The groups are shells around one centre, one inside the other: the same stretched ball of 5 dimensions in 9 sizes.
In the rows, 128 means zero.
Some rows, each with its group after it:
[143 175 138 177 136 145 107 129  95 194 155  84  95 153 107 123 168 174
 124 154 112 138 130 166 130] => (8)
[109  94 101  91 131 144 161 112 140 115 104 151 112 133 139 150 166 155
 135  95 167 128 168 147 163] => (5)
[133 127 115 115 109 188 109 140 126 146 127 111  74 162 120 101 165 157
 151 125 135 113 155 156 152] => (8)
[ 78 137 110 121 147 141 144 130 139 133 100 131 102 159 133 140 179 150
 135 113 153 128 182 152 168] => (2)
[189  88 130 118  73 170 102 124  95 170 144 113 106 130 108 101 136 164
 128 101 145 103 111 149 111] => (1)
[118 135 120 134 139 138 139 117 124 154 125 118 112 140 123 146 168 165
 128 117 143 132 149 158 147] => (0)
[129 101 118 110 107 152 128 125 121 145 115 130 110 141 123 124 156 154
 130  95 157 112 149 147 140] => (2)
[200  97 136 132  65 174  85 133  75 184 153 105  94 138 103  82 134 162
 124 117 136 104 108 146 104] => (1)
[178  86 131 124  81 144 113 118  86 171 136 124 120 125 112 112 137 161
 113  98 154 110 117 142 109] => (3)
[ 93 136 107 123 150 139 149 125 124 132 111 137  94 154 136 140 179 153
 132 131 149 142 181 148 169] => (1)
[117 157 122 157 147 130 132 126  96 164 133 118  95 153 125 132 174 161
 119 151 132 149 160 150 148] => (0)
[ 81 106  94  79 138 166 157 126 165 100  92 148  93 153 142 142 178 148
 155  96 165 120 189 152 183] => (3)
[149  74 108  89 103 153 147 110 121 128 119 148 112 123 131 134 150 158
 131  92 166 120 145 143 143] => (0)
[236  85 148 137  36 183  63 134  59 205 167  93  99 131  91  65 118 167
 119 110 132  90  81 146  79] => (8)
[173 119 129 137 110 151 122 113 100 173 151 108 110 126 112 129 150 175
 124 121 135 128 116 158 123] => (2)
[120 100 114 104 105 161 124 132 126 138 108 132 101 150 125 115 159 148
 136  95 159 107 160 146 147] => (4)
[117 118 115 113 122 158 132 126 133 142 116 123 103 147 124 130 165 157
 138 105 150 117 156 155 151] => (1)
[ 94 136 109 111 138 168 135 132 151 131 110 120  89 160 129 132 178 156
 151 114 144 120 172 161 169] => (4)
[202 117 142 151  79 163  88 127  71 197 164  94  99 134 100  94 138 171
 119 129 126 115 100 153 101] => (5)
[127 104 111  96 104 182 121 134 138 133 115 124  89 153 124 112 161 154
 150 100 151 105 156 153 153] => (4)
[ 63 146 100 125 173 121 167 122 131 121  98 148  98 158 145 156 190 148
 128 134 154 153 201 145 183] => (6)
[187  93 133 125  72 167  96 128  89 177 143 110 105 134 106  96 136 162
 124 104 143 102 112 148 108] => (5)
[104 128 116 117 134 153 137 125 143 142 113 120 107 148 125 140 170 160
 139 103 149 119 158 160 155] => (7)
[125 116 114 108 114 172 124 130 134 140 119 119  93 151 123 120 164 158
 146 108 146 113 154 156 152] => (5)
[203  69 126 110  53 175  93 132  71 166 142 127  92 135 112  76 129 153
 123 109 151 101 118 134 108] => (7)
[173 120 137 149  82 159  85 141  69 188 144 106  91 153 106  82 145 156
 117 131 133 112 126 142 111] => (0)
[210 128 153 175  64 160  61 142  41 221 168  85  92 148  91  66 133 163
 107 143 119 110  97 145  85] => (8)
[159 109 126 116  92 181 105 131 120 161 136 105  95 144 111 106 150 164
 142 105 139 103 127 159 130] => (6)
[203 137 146 170  86 160  81 131  59 209 172  86  91 141  97  89 142 173
 116 149 115 123 100 154  99] => (3)
[132 121 121 137 117 135 125 128  90 159 124 130 102 147 124 117 160 153
 116 127 148 131 155 140 137] => (1)
[124  76 103  91 120 130 163 106 122 120 106 162 122 123 139 149 157 153
 122  89 176 129 161 138 151] => (7)
[ 53 177 107 144 192 120 165 122 143 134 106 127 100 161 139 169 198 159
 132 142 140 158 195 160 184] => (6)
[242  76 144 135  46 164  84 118  58 200 169 104 114 114  96  87 117 173
 111 106 138 102  76 145  79] => (3)
[129 127 116 128 144 133 153 106 123 148 131 126 115 128 128 158 167 171
 126 120 145 143 145 158 149] => (3)
[170 119 131 149 108 133 119 118  73 179 147 119 108 131 115 119 149 165
 109 134 138 135 126 144 118] => (5)
[105 172 123 164 149 136 122 137  95 168 130 111  84 167 123 121 179 156
 123 161 126 147 169 151 153] => (4)
[171 132 130 144 100 171  98 133  89 178 152 100  83 149 109  97 153 166
 132 141 124 122 127 154 126] => (4)
[174 101 122 124  91 161 112 126  85 161 141 124  92 138 118 102 147 159
 125 126 143 122 132 142 126] => (2)
[159 126 134 146 110 143 115 119 100 180 143 104 115 133 110 126 151 170
 119 116 136 121 120 157 119] => (6)
[152  61 103  76  92 164 143 116 119 118 114 156 103 128 134 121 148 152
 136  90 171 114 152 137 146] => (8)
[146 101 122 122  92 153 110 134  92 158 122 129  99 148 119  99 150 148
 122 112 152 112 147 138 129] => (0)
[149 100 118 121 126 123 155  99 108 150 131 138 129 114 127 157 154 169
 114 106 156 138 134 149 134] => (7)
[193 148 148 184  92 149  78 137  45 215 169  88  88 150  98  83 145 167
 108 162 113 130 110 148 100] => (7)
[178 143 141 160 101 164  91 130  88 196 161  84  95 144 101 104 151 174
 127 137 118 120 110 162 114] => (6)
[ 87 142 110 118 151 153 145 126 150 133 110 122  98 155 131 146 181 159
 145 115 145 129 173 162 170] => (2)

New rows. What belongs after each?
[134 109 116 103  98 187 109 139 132 142 120 116  85 157 119 102 159 154
 150 104 146 101 151 154 147] => (6)
[108 138 121 127 116 172 106 146 128 153 115 108  85 170 118 104 169 151
 143 117 139 108 163 155 151] => (8)
[102  99  99  91 143 138 172 107 146 111 104 154 115 130 142 162 170 157
 135  97 167 135 172 149 169] => (4)
[ 95 156 115 142 160 132 147 121 125 148 121 121 101 151 130 150 181 162
 129 136 138 146 169 158 162] => (1)
[ 86 101  94  82 138 157 161 122 156 101  93 153  98 148 143 145 175 148
 147  97 167 125 187 148 180] => (2)
[ 93 126 106 107 152 146 160 114 155 124 109 132 110 141 134 161 177 162
 142 104 153 132 168 161 170] => (3)
[ 86 131 112 113 127 164 124 142 141 135 100 123  90 169 127 118 174 145
 144 108 151 111 179 152 164] => (8)
[107 147 118 146 144 129 136 127 102 155 122 126  97 154 128 132 174 155
 120 141 141 144 168 146 152] => (1)
[171  74 123 107  80 152 120 118  99 155 128 133 117 125 118 114 138 157
 120  89 161 107 126 141 118] => (2)
[154 103 120 110  99 172 118 125 122 152 131 116 100 139 117 116 152 163
 139 103 146 109 133 155 135] => (5)
[143  74 108  88 111 144 156 103 130 127 116 148 124 116 132 149 151 162
 129  83 169 121 142 147 144] => (3)
[120  94 105  90 122 157 151 115 143 121 110 141 109 134 133 144 163 158
 141  92 162 120 158 152 158] => (5)
[170 131 138 160 104 138 104 125  72 192 151 105 106 139 108 110 149 166
 110 135 131 128 120 149 112] => (1)
[148  65 106  80  97 159 145 112 127 123 114 150 113 124 131 131 148 156
 135  81 171 112 145 143 144] => (2)
[168 109 124 133  99 148 116 123  81 166 141 124  98 137 118 109 149 160
 119 129 142 128 134 142 125] => (1)
[156 102 125 120  81 170  97 140  93 162 127 120  90 153 114  86 147 150
 129 112 147 104 141 141 126] => (0)
[115 130 115 134 128 139 130 132  97 148 119 134  91 156 129 118 169 149
 123 136 146 137 170 140 151] => (2)
[133 114 114 122 112 150 125 131  97 147 122 135  90 151 127 111 161 150
 126 127 149 128 161 139 145] => (0)
[ 67 113  98  88 146 152 160 125 166 106  86 146 105 153 141 151 180 147
 147  90 167 120 191 152 181] => (7)
[ 91 142 109 126 162 131 160 114 139 135 114 130 109 143 134 162 180 163
 132 122 147 144 171 158 167] => (0)
[146 101 124 120  86 162 104 138  99 159 122 123  97 151 116  95 149 149
 127 106 151 104 144 141 128] => (4)
[143 149 131 154 107 167  90 147  89 179 140  98  76 168 110  88 162 156
 131 147 123 120 146 151 132] => (2)
[163 142 132 166 122 127 119 119  67 186 153 112 101 138 115 121 157 168
 107 154 128 147 130 147 123] => (7)
[125 101 113 108 125 138 150 110 128 137 115 138 121 128 129 149 160 161
 127  95 161 125 150 150 146] => (2)
[ 87 142 116 138 144 127 138 131 114 148 107 131 103 159 130 134 176 148
 121 125 150 135 178 145 157] => (3)
[111 143 115 140 142 136 137 126 105 150 123 128  94 153 129 131 173 156
 124 141 141 143 168 147 155] => (1)
[ 94 141 118 138 147 125 142 124 120 150 112 127 111 150 128 144 174 155
 122 120 149 135 169 151 154] => (3)
[115 109 108 111 124 145 141 125 114 132 111 144  97 147 134 127 166 149
 129 117 157 130 170 141 156] => (1)
[194 114 138 151  92 144 105 118  69 191 159 107 109 127 107 110 140 171
 111 129 133 126 106 149 105] => (1)
[112 193 135 190 155 127 112 137  84 191 143  94  88 168 114 122 179 163
 115 172 113 151 156 157 142] => (8)
[ 62 155 105 119 165 151 150 132 157 124 100 126  90 166 136 148 191 153
 148 123 145 134 192 160 184] => (2)
[102 138 109 121 152 147 151 118 140 134 119 126 100 145 132 152 177 164
 139 123 144 138 166 160 166] => (0)
[ 88 117 101 112 161 113 179 104 133 120 103 156 121 131 144 173 177 157
 122 111 165 150 179 146 170] => (8)
[ 89 114 103 114 151 115 169 112 121 123 100 158 115 139 143 157 174 150
 119 113 167 145 183 139 166] => (8)
[ 98 109 102  92 121 172 135 135 144 117 101 138  85 160 134 120 171 146
 150 105 157 114 181 148 170] => (2)
[ 77 120 101 107 152 131 163 120 138 117  95 152 106 149 143 152 179 148
 131 110 164 137 190 144 174] => (0)
[123 133 127 138 111 155 107 139 108 166 122 110  97 160 115 107 161 153
 128 117 140 113 151 151 136] => (6)
[102 110 111  99 122 162 136 128 149 129 103 129 105 149 128 133 167 153
 144  90 158 109 164 155 158] => (8)
[205 100 132 132  79 167 102 120  78 179 160 109  97 128 108 100 138 171
 124 126 133 119 105 150 110] => (3)
[105 159 121 149 136 151 115 143 104 160 124 112  79 171 123 110 176 152
 131 149 131 133 171 150 154] => (5)
[ 44 164  99 117 184 147 165 126 173 115  96 128  93 166 141 165 199 156
 152 123 145 142 201 166 196] => (8)
[211 103 143 148  72 155  90 122  66 199 162 100 110 126  99  96 131 171
 112 119 133 112  93 149  92] => (0)
[131 147 128 146 130 149 121 125 116 170 136 102 104 147 115 131 166 168
 130 126 131 127 139 162 138] => (4)
[213  97 133 130  65 182  86 130  73 182 161 104  86 136 104  80 134 167
 128 128 131 109 104 148 106] => (8)
[ 70 157 106 125 169 145 153 127 150 128 107 126  92 161 136 153 190 157
 144 130 142 142 187 160 181] => (0)
[158 102 120 130 109 130 134 115  80 157 134 139 108 130 125 123 151 158
 111 125 152 136 141 137 130] => (6)
[106 124 113 120 121 152 125 138 114 141 109 132  89 162 129 113 168 145
 132 121 151 122 174 142 155] => (1)
[155 137 133 150 113 152 109 127  98 181 145 100 101 143 110 117 156 168
 125 129 129 124 127 158 125] => (1)
[167  84 120 116 103 133 140 106  95 153 133 139 123 116 124 135 144 164
 114 102 159 127 128 142 125] => (2)
[215 110 138 146  77 168  91 123  68 193 170  98  95 129 102  93 136 174
 122 135 125 119  97 152 102] => (7)
[162  72 118  92  82 168 122 120 120 143 123 132 112 128 120 115 142 158
 134  81 162 100 130 147 129] => (4)
[ 77  98  94  84 151 132 180 109 158 100  88 162 119 135 147 169 176 151
 136  87 176 133 187 147 179] => (7)
[ 97 103 105 109 135 122 159 118 118 125  99 158 114 141 140 144 168 146
 119 105 170 135 179 136 159] => (8)
[176  93 119 109  78 183 102 134  95 154 138 122  81 146 117  87 145 156
 138 119 143 109 134 144 130] => (8)
[ 86 188 120 165 166 139 127 138 112 162 127 106  79 174 126 130 190 158
 131 166 121 151 179 158 166] => (6)
[183 123 138 143  80 180  81 139  87 188 153  91  87 150 101  84 144 165
 132 127 125 105 114 155 112] => (4)
[ 90 165 120 152 151 139 127 137 114 157 118 114  90 168 125 128 181 154
 129 143 134 138 175 153 159] => (1)
[116 153 127 145 125 162 107 141 117 167 128 100  88 165 115 111 170 158
 137 131 129 119 154 159 145] => (4)
[182  86 125 110  65 184  92 137  93 162 137 118  89 145 111  81 138 154
 134 107 146  97 126 143 119] => (2)
[120 124 118 134 135 123 145 116 105 151 121 134 114 137 128 143 165 158
 116 121 151 139 156 146 145] => (5)
[123 132 120 133 113 158 110 142  99 156 122 121  82 165 122 100 165 148
 130 134 140 123 164 143 146] => (5)
[135 133 120 144 138 125 142 114  96 160 135 127 107 136 126 141 165 165
 115 137 141 147 148 148 142] => (2)
[108 124 105 121 145 132 155 118 113 131 116 145  98 144 138 143 173 155
 126 132 152 147 175 143 164] => (7)
